The rows come from 5 hidden closed curves, with some noise, and rows from the same curve form a group. Each curve winds through 8 dimensions. The rows are also pushed far along 5 directions, which tell nothing about the answers.
Known rows, each followed by its group:
[-19  -2  -7  -5   0  38  -6  11  -6  -6   1  -6   8   3  -4   5 -30   0
 -31] -> tefu
[ 14 -23   6   9   1  -4 -30  25  14  14  21   5   1   8  -6 -13 -12  23
   1] -> tefu
[-11   9 -22  -1  33 -11  -2   3  15  -1   2   6  28   1 -12  -1  40  13
   4] -> samu
[ 20   7 -16  14  -5 -37   8 -12  -3  -6  -4   0   0  11  -2  -7  24  -1
  26] -> samu
[-15  21 -12  -5   2 -10  16  -7   5 -19 -13  20   4  -3 -17  16  18 -34
  13] -> nege
[-16   9  13   0 -12  19   8 -19  -6 -14 -14   8  -9   3 -22  26 -18 -27
  -3] -> tefu
[  1  10 -22   9   6  -6   7  -7 -18   8   6 -10  -4   5  12  -8 -12  13
  -2] -> nabe
[ 34 -25  24   8   5 -25 -30  20  25  11  23   3   0   7  -9  -6   7  30
  11] -> samu
[ 11   4   1   8 -17 -17   4  -5   2   1  16  12 -13   6   2  -5 -12  -2
  17] -> nege
[  4 -12   4  18  -2  -1  -8 -13  -2  24   7  -8  -3   1  21 -19   2   5
  -4] -> nege
[ 15  13   4 -24 -24 -31  38  -8 -21 -32 -15  -5 -11  15  -1  13  -9  15
  32] -> samu
[  0   0  -2 -12   6   8   3  13  11  -8   1   0   6  -2  -4  10  -5   3
  -9] -> tefu
[ -1  -2   5  -3   2  15  -7   9 -10  -1   8 -12   2  -3   6  -8 -16  19
 -12] -> samu
[ 19 -13  11 -28   4 -12  -4  29  14 -12   1   9   1  12 -25  16  -4  24
  17] -> tefu
[-18  10 -11 -25  16  22  11   4  -8 -17 -10  -6  15   6  -8  21  -9   9
 -25] -> gudan
[  0 -22  36 -39   7  23  -6  21  22  -7 -14  21   3   6 -38  34  -2  -6
 -10] -> samu
[  0 -16  17 -30   8  10  -2  18   9  -7 -20  12   5   7 -25  19  -5 -14
   3] -> nabe
[ 11   3 -12  -3  -2 -17  -1   8   1  -7  -3   1  -2   5  -4  -6  -9  -1
  19] -> nege
[-12   1 -12 -13  39   7  -1   4  -1   2 -13  -4  26  -2  -8  -2  20  -2
  -6] -> gudan
[ 11 -25  -1  20   4  -9 -30  12   7  21  21  -4   6  16   8 -15  -7  21
 -13] -> nege
[ -7   2  -3 -30   2 -15  28  15  -2 -32 -21  14   7  15 -27  30   1  -1
  15] -> gudan
[ 10  18  15  -3 -16  12  20 -21 -12 -13  -5 -13 -16 -10   4   7 -12  -7
   8] -> samu
[  0 -13  28  22 -18   0  -6   4  10   5   3  14 -14 -11 -12  -3  -4 -22
   7] -> tefu
[  8  10  -6  21   0   2  -8 -20   0  18  27 -18  -5  -7  37 -17  -6  15
 -15] -> gudan
[-13   3 -10  10   7 -17   6 -13  -1  -3 -23  10   8   2 -17   2  29 -21
  16] -> gudan
[-14  14   6  -9  11  15   9 -12   4  -6  -7   3   5 -13  -2  15  12 -18
  -9] -> gudan
[ -5  12 -33  11  25   3  -2  -6   8  15  10  -6  13  -2  14  -9   5   2
 -10] -> samu
[ 11  -6   4 -20   4  29 -11   8   7  -4   5  -9   1  10  -8  16 -24  15
 -21] -> samu
[ 10   6   9  19 -27   7  -7 -24  -5   0   8 -21 -19  -3  27   3 -26  -4
 -11] -> gudan
[ 25 -27  36  -8  -4  -3 -20  33   3  -5   8  -3 -10   7 -19   6 -33  26
   5] -> samu
[-16  25 -10   8  -5 -21  25 -30   1 -17 -15  12   1  -3  -8  19  32 -22
  15] -> nege
[  6   2   6   0 -14   2  -1   4   3 -11   1   8 -10   0 -19  13  -3  -4
  -1] -> samu
[  9   4   9 -14 -24  16  13 -11 -10  -5   0  -5 -16   5  10   5 -26  -3
  -5] -> nabe
[ -5 -12  28   1 -20  17  -5  -7  -5   6  -7  15 -18  -1 -12  11 -11 -32
 -14] -> gudan
[ 12   0  -2  -1  -6 -11  11   2 -11  -8  -2  -4   0  13  -9  -5  -5  16
  15] -> nabe
[  2   5  12 -21  -6 -15  30  -2 -10 -26 -21   9  -1  11 -17  22   1 -18
  23] -> nege
[ -4  -3  13  -6  -2  20  -6  -7  12   2  -3   3  -5  -2   4  19 -15 -29
 -14] -> tefu
[ -4 -11   3  22   5  -8 -17   9  15   9   9  13   5   0 -12  -3  11  -6
  -4] -> nege
[ 10 -13  -7  16   2  -5 -32  14   7  17  29 -10   0   4  20 -13 -15  33
 -17] -> nabe
[ -6  14  -8   9   0 -12  16 -30 -12  -7 -18  -2   0   5   1  10  13 -26
  10] -> tefu
[ 11 -19  25  11  -4  -5 -11   8  10  18   3  15 -20  -4 -12  11  -9 -21
  -5] -> nabe
[  8   2  24   4   0   6   0  -6   0  -2  -4  -2  -7 -10 -11   5  -2 -15
   7] -> tefu
[ 19  11 -14   9  13 -31   8  -2  -6  -6   3  -6   9   4  -4 -16  20  12
  31] -> nabe
[-13   4 -14 -19  13  29 -11   1  -9 -18  -4 -22  24  12   6   6 -16  16
 -21] -> nabe
[-14   8  16 -12  -1   4  17  -3 -14 -26 -22   5   0   1 -30  21  -1 -12
  11] -> samu
[-18  -1 -16 -34  26  15   2  24  -3 -15 -23   8  25   5 -25   6   5 -10
   1] -> nege
[  2 -24  21   4  21   7 -16  19  21  14  -6  10  15 -10 -21  -8  36  -7
  -4] -> samu
[  4   8  -2  35   0 -12 -22 -27  18  22  19   6  -7 -12  17  -9  21 -20
  -3] -> nege
[ -3   8  -7   2 -12 -15  15 -15   9   6  -2  14  -9  -4  11   2  18 -18
   8] -> gudan
[  7   2 -22  -2  -4 -14   7   1  -5  -4   0  -1   2  14   1  -4  -1  14
   5] -> samu
[ 10  -2  30  -9 -11 -10  11  -1  -8 -16 -14   4  -9  -1 -16   9   0  -9
  26] -> nege
[  4   2  -4  27  -1  -6 -10 -10 -11   8  18 -19   4   1  24 -18  -3  19
 -12] -> samu
[ 12 -14   4  -5   3  15  -9  21  -4  10  13  -2  -2   5  -7 -11 -16  23
 -13] -> nabe
[ -1  -8 -21  15  21 -12 -23  16   3   6   9  -1  21   6  -7 -17  22  16
  -6] -> tefu
[ -2   5 -19  26  -3 -18 -11 -13  13   9  11   2   2   0  16  -6  18  -5
  -1] -> gudan
[ 12  -8  23  -2 -15  -2  -5   4   9 -13  -1  10 -11   6 -23  22 -10 -13
  -1] -> nabe
[ -9   8 -14 -21  14   4  15  13 -11 -28 -18 -13  19   7  -4   8  -9   1
   7] -> tefu
[ 16 -13  41  -4 -36   4  -3 -10   5   0   2  16 -30   6 -15  19 -17  -9
   1] -> samu
[ -5  -2   4 -23  11  28   8  15  -3  -8  -3   0  11   3 -21   3  -6  15
  -9] -> nabe
[-16  -3 -20  14  21   8 -13   4 -11  10   0 -10  24   3   5 -25  14  11
  -8] -> tefu
[-10  -3  -9 -26  11  11  -6  12  -1  -8 -12   9  16   8 -16   3   8  -4
   1] -> nabe
[-13  16  -6   4 -19  26   7 -29  -4   1  -2  -4 -14  -3  15  13 -29 -24
 -22] -> nege
[  3  20 -21  23  -5 -31  14 -30 -17  15  17   2  -5   2  28 -26  18  -3
  20] -> gudan
[ 18 -31  16  -2 -11 -11 -22  25   3   0   4  -6   0  15   0  -7 -17  23
   2] -> nabe
[ -1 -27  23  -2  26  -4 -10  22  28  22   5  22  15  -3 -12  -3  31  -9
   0] -> nege
[ 15  -8   5 -20  -3   6  -6  35  -1 -17  10 -10   2   3  -5  -5 -30  32
   8] -> tefu
[  8   3  -9  19  16  -2 -12 -10   1  15  23 -18  11   1  31 -17  -2   9
 -10] -> nege
[  2  -6  -9  13  31   9 -28   3  20  29  28  -9  17  -6  24 -16   7  16
 -20] -> gudan
[ 15 -25  13  -9  -4   5 -19  25  -1   5   0   1  -3  11 -12  -5 -18   6
  -4] -> tefu
[ -6  -9 -15 -10  28  -9 -12  17  19   3  -7  16  21   7 -21   8  29  -4
  -2] -> tefu
[ -6  -9  35  -6 -20   9  12  -5   7  10  -1  27 -22  -6 -12  14  -3 -24
  -2] -> gudan
[-12   5 -11 -23  -6  -8  16   0  -5 -19 -24  13   2  11 -14  19   5 -18
   9] -> nabe
[ 18   3  -6 -18  -9 -32  19   7  -1 -20  -4   1  -5  16  -5  12  -8  20
  27] -> gudan
[ -9   5 -21   1   9 -15   7   4  -9   5   3   6  13   2   9 -20  24   6
  10] -> gudan
[-18  33 -13   2   1  12  15 -34   3  -4  -4   1  -3 -16   9   8   9 -24
   1] -> nege
[ 11   1  16   7  -2 -39  20  -5   6  -1  -1  17  -3  -2  -4  -4  32 -13
  38] -> nege
[ -2 -10  17  -9   3   8  -8  19   0 -16  -7  -1   6   1 -19  16  -1   2
  -9] -> tefu
[ -6  15 -18  -8 -25   9  10  -9 -11 -15  10  -6  -9  12  13  11 -25  22
 -15] -> gudan
[ -5  12  -9  -4  26  -7  15   0  -5 -11 -11  -6  16  -3 -10   2  15   2
  14] -> nabe
[  7   5   0  14 -11   6  -2 -20 -17   8   7 -18 -18   4  24   1 -35  -2
 -14] -> nabe

New rows, each followed by its group:
[ -2 -17  11  -2  -4  -6  -3  18   5  -1  -8  10   1   2 -20   0   9  11
   5] -> gudan
[ -9  -3   4 -12  15  14  -8   6  -7  -2  -7   5   9   1 -20   3   4   2
  -9] -> gudan
[-14  24  -7  19 -15   1  13 -27 -16 -19  -5 -11  -3  -5  15   4  -6 -22
   6] -> tefu
[ 22 -29  28  22 -10 -15 -26  17   4  19  22   4 -11   5  -4 -17  -7  18
   3] -> gudan
[-16  27 -10  20   5  10  19 -35  -6 -11 -10  -9   7 -11   0   7  22 -17
  -4] -> samu
[-12   2  15  -6   7  49   0 -10  10   1   2 -11   4  -9  -1  20 -10   1
 -38] -> samu
[ -2  -2 -13  11  -2 -11  -4   4  -7  -1   2   0   9   4   0 -15  16   5
   1] -> nabe
[ 23   2  12  10  -7 -27  -2 -15  -5  -2   5  -8  -5   6   5  -7   7   9
  24] -> samu
[-14  12 -11   1  18  27   5 -13   7   1  -1 -11  18  -7   4   5  18   3
 -23] -> samu
[  5 -14  10 -22   1   7 -14  30   9 -14  -5  16   2  11 -38  17 -14   0
   1] -> tefu
[-11 -16   8 -11   4   5  -9  14   0 -10 -17   2  13   8 -14   7   1  -4
  -4] -> nabe
[ -4  -4 -13 -14  23 -11  -5  13   2  -6  -9   4  29   7 -13  -8  42  12
   6] -> samu
[  4   8  28  -5 -22  20   1 -15  15  -1   5   6 -25 -14   1  22 -22 -19
  -7] -> nege
[ 13 -17   4  21   3 -11 -15  18  11  18  13   0  -4  -9   6 -17   1   0
  -4] -> samu
[ 19  -6   8  12 -29 -21   5  -6  -9   5   4   3 -20   3   6 -10   2   2
   8] -> tefu
[ -9   9 -12 -17   6  15  -3  -1  -5   0  10  -3   1   6  11   8 -27   8
 -18] -> samu
[-11   0   2  -9  11  35  -4   7  -1   5  -5   0   3 -10 -11   1  -6 -10
 -15] -> samu
[ 25   8  -3  18  -2 -34  -1 -14   3   9  18  -7  -9  -1  22 -15   9  11
  23] -> gudan
[-18  16   7   1   5  21  19 -21  -6  -8 -12  -3  -5 -10  -4  24  -8 -26
 -16] -> nabe
[  8 -10  10  23   4   7 -30  -1  13  14  16 -13   1  -6  13  -7  -5   9
 -14] -> gudan
[ -4   4  -3  24  13  -8 -10  -6   5   7  11  -3   6  -6   2  -7  14   8
   0] -> nabe
[-12  10 -11 -24   4  20   6   1 -11 -21 -11  -1  12  11 -21  16  -1  13
  -9] -> samu
[ 13   6  -4   9  -5 -14  -7 -10  -3   2   3   0  -6   2   6 -10  -3 -16
  19] -> tefu
[ -3   2  14  -2 -16  13  -8 -13   3   9  12   9 -20  -1   8  14 -26 -16
 -19] -> samu
[ -5 -16   6   1  27   6 -30   8  33  30  12  20  14  -8  -1  -3  31 -17
 -20] -> samu
[  1  -4 -18   6  12  -5 -14  -1  -4  17   8  -6  12   6  14 -21  16  15
  -1] -> tefu
[  8  -1  16  37 -28  -1 -12 -24 -17  17  22  -9 -22   1  20 -16 -21   5
  -9] -> gudan
[-15   5 -11 -23  16  -3   9  11 -10 -17  -7  -2  21   9  -7   5  11  23
  -2] -> samu
[-12 -12  19  -1   3  32 -22   3  14   6   9   2   6   0  -8   6 -10   7
 -23] -> nabe
[  0  21  -4  -9 -29  -4  22 -20 -18 -25 -10   6 -16   8 -14  15  -4  -4
  13] -> samu
[ -3   4 -10   7  12   4 -13 -13   3   8   2   1   5   3   1   4  11 -12
 -13] -> tefu
[ -9   9  -5   3   3  10  -9 -13   2  13  15   3  -5  -2  17   3 -17 -10
 -18] -> samu
[  4 -10  10  22 -21  10 -11 -13 -12  23  24  -6 -17   9  17 -14 -31  21
 -21] -> gudan
[ -3  13 -14  -3  -2  -8  13   7 -13 -28  -7  -6   7   6 -12   4  -7   9
   9] -> tefu
[  4  -3  -8   2   9  -1  -1  10   3   4   8 -13   9  -1  16 -16  -8  15
   6] -> tefu
[-19   3  18  10 -16  13  16 -20  -1  -1 -13  15 -12  -4 -10  16  -6 -39
  -6] -> nege
[ -4  -1 -10  -8   6   3  -6   4   5  -2   5   5   6  13  -3  11  -9   8
  -7] -> gudan
[ -3   9   2  20 -24  17   4 -23 -17   0   7 -13 -15  -1  14  -1 -25  -5
 -23] -> tefu
[-15   7 -18  -3  11   7  11 -11  -8   9   4  -2  15   8  17  -9   9   5
  -9] -> nege
[  7   4  32  11 -20  26   8 -16  -2  -2  -6  -5 -25 -16  -7  13 -20 -29
  -5] -> samu
[  1  -6   8   6  -5 -11   4   2 -11   0   7   6  -4  13  -4   1 -10   5
   3] -> gudan
[-16   5 -19   6  13   5   5  -7  -8   3   7  -4  14  12  11   1  -5   8
 -16] -> gudan
[ 28 -14  28  -2 -15 -13 -16   0  15  10   5   3 -19  -5   5   2   3   1
   9] -> nege
[ 14  -2  11   2 -18 -11 -10   3   8   0   7  10 -17   0  -9   1  -8   3
  15] -> nege
[ -3   4  14   8  15  28  -4 -10   9  13   1  -6   1 -20   3  -1   5 -17
 -13] -> samu
[  6   5  -9 -10  -4 -37  13   5 -11 -17   1   0   7  13   1  -4  14  28
  21] -> samu
[  7  -7   6   5  10 -19 -18   7  19  -3  -7  12   3   0 -24   9  17  -9
  15] -> nege
[  8  -3 -11 -23  -4   7  -7  22 -12 -18   3 -16   5  13  -4   0 -22  46
  -9] -> gudan
[ -8  19 -19 -31  12  16  14 -16 -16 -17 -13 -19  13   9  13  12  -5  11
  -7] -> nege
[ 13  -2   7   2  -3   6  -7  -7  11   3   1   3  -7   1  -8   8   2 -13
  -1] -> samu
[-15  20   3   0   4  32  11 -25  -4   2  -6  -7  -6 -16  13  14 -13 -34
 -21] -> samu
[ -6  -6   3 -36  18  -8  16  14  -2 -24 -31  12  18  15 -31  25  18 -10
  14] -> nege
[ 25 -23  11  -6   3   5 -27  16  21  20  25  -3  -2  10   6  -5 -14  32
 -13] -> samu
[-11  14 -27 -38   8  17  11   8  -6 -28 -19 -11  13   9  -8  23 -17  15
 -10] -> nege
[  6   3   1   6   7   4  -3 -18   3  11  10 -11   2   1  24  -1  -1  -3
  -9] -> nege
[ 22 -20  15  10  15 -22 -20  25  15   6  16  -6   8   0   1  -8   5  24
   3] -> samu
[ -2  22 -20  19   6  -8  12 -26 -16   1   0 -18   5  -6  25 -22   6  -7
  17] -> tefu
[  9  12  -5   7 -20 -32  20 -16 -19 -10  -3 -11 -14   3  22  -9  -4  13
  29] -> nabe
[  5  16 -28 -27  12   2  14   9 -14 -23  -1 -22  16   9   8   2  -8  35
  -4] -> tefu
[  0  -3  13  19  18   0 -14  -6  25  22   9  17  -3 -11 -13   5  17 -23
  -3] -> nabe
[ -8  14  -6  22 -11   9  -6 -23   5   8  16   5 -10  -5  14   2 -11 -24
 -16] -> nege
[ 10   2  -1  13 -35 -26   4 -12  -6   3  14   2 -25   5  20  -6 -12  14
  12] -> nabe
[-20 -13  11  20  12  18 -14   1   5  18   8   4   9  -3   1  -4   3  -9
 -20] -> gudan
[-14  22 -28  -5  -2   6   7 -17 -20 -10  -4 -14   4   2  22   1  -7  -4
 -12] -> nabe
[ 15  -8   3  -9   3 -14  -1  19   4  -5   7  -5   2   1   0  -3   1  27
   2] -> gudan
[ 12  12  -9  -4  -7 -27  24  -7 -11 -15  -5  -2   2   8  -4 -11  14  15
  35] -> nabe
[-20  18 -13   2  21  -3  10 -23 -11   6  -7  -1  13  -6  12  -9  18 -15
   7] -> samu
[ 28 -35  32  -9   1 -13 -22  35  12  10  14   6  -2  12 -12  -8  -8  28
  12] -> nege
[ -3  11 -13  12   4 -21   4  -8  16   5   7  20   2  -2  -1  -2  20 -20
  14] -> nege
[ 26 -27   5 -11   5 -10 -19  36  16  20  18   2  -4   2   9 -15 -13  22
  -2] -> samu
[ 23 -14  51   6 -15 -10  -9  -8  10   1  -2   9 -19  -3 -16  14  -1 -20
  14] -> samu
[ 11   5   6  16   9 -25  -1  -5  11   5   6  10  -4  -7 -11  -1  20  -4
  24] -> nabe
[  9 -21  14   0  -4   0 -10  17  23  13  -1  20  -6  -7 -15   3  16 -19
  -6] -> samu
[ -4  -5  20  -2  -2  -2  10  11   5  -6 -16  20 -12  -8 -30  17  -4 -29
  11] -> samu
[ 12 -15  21  -2   9  -4 -10   6   2   2  -6  -1   5   3 -11  -1   7  -2
   6] -> samu
[ 25 -13  20  15 -11 -23 -12  -2  18  15  17  -1 -11  -2  16 -11   2  11
  18] -> nabe
[ 17 -20   9  -9 -15 -17  -4  18   0  -6  -1   6  -8  18 -13  10  -6  19
   3] -> tefu
[ -2 -12   8  -8  17   1  -2  19   1  -2 -13  13  12   3 -34   0  16  -7
   8] -> nabe
[ 16  -4  13  37 -29 -22  -9 -18  13  16  26   5 -20  -1  15 -11   2   9
   8] -> nabe
[  5  10 -11 -11   8 -20   6  10  13  -9  -2  10   4  -5 -10  -2  15   5
  28] -> nege
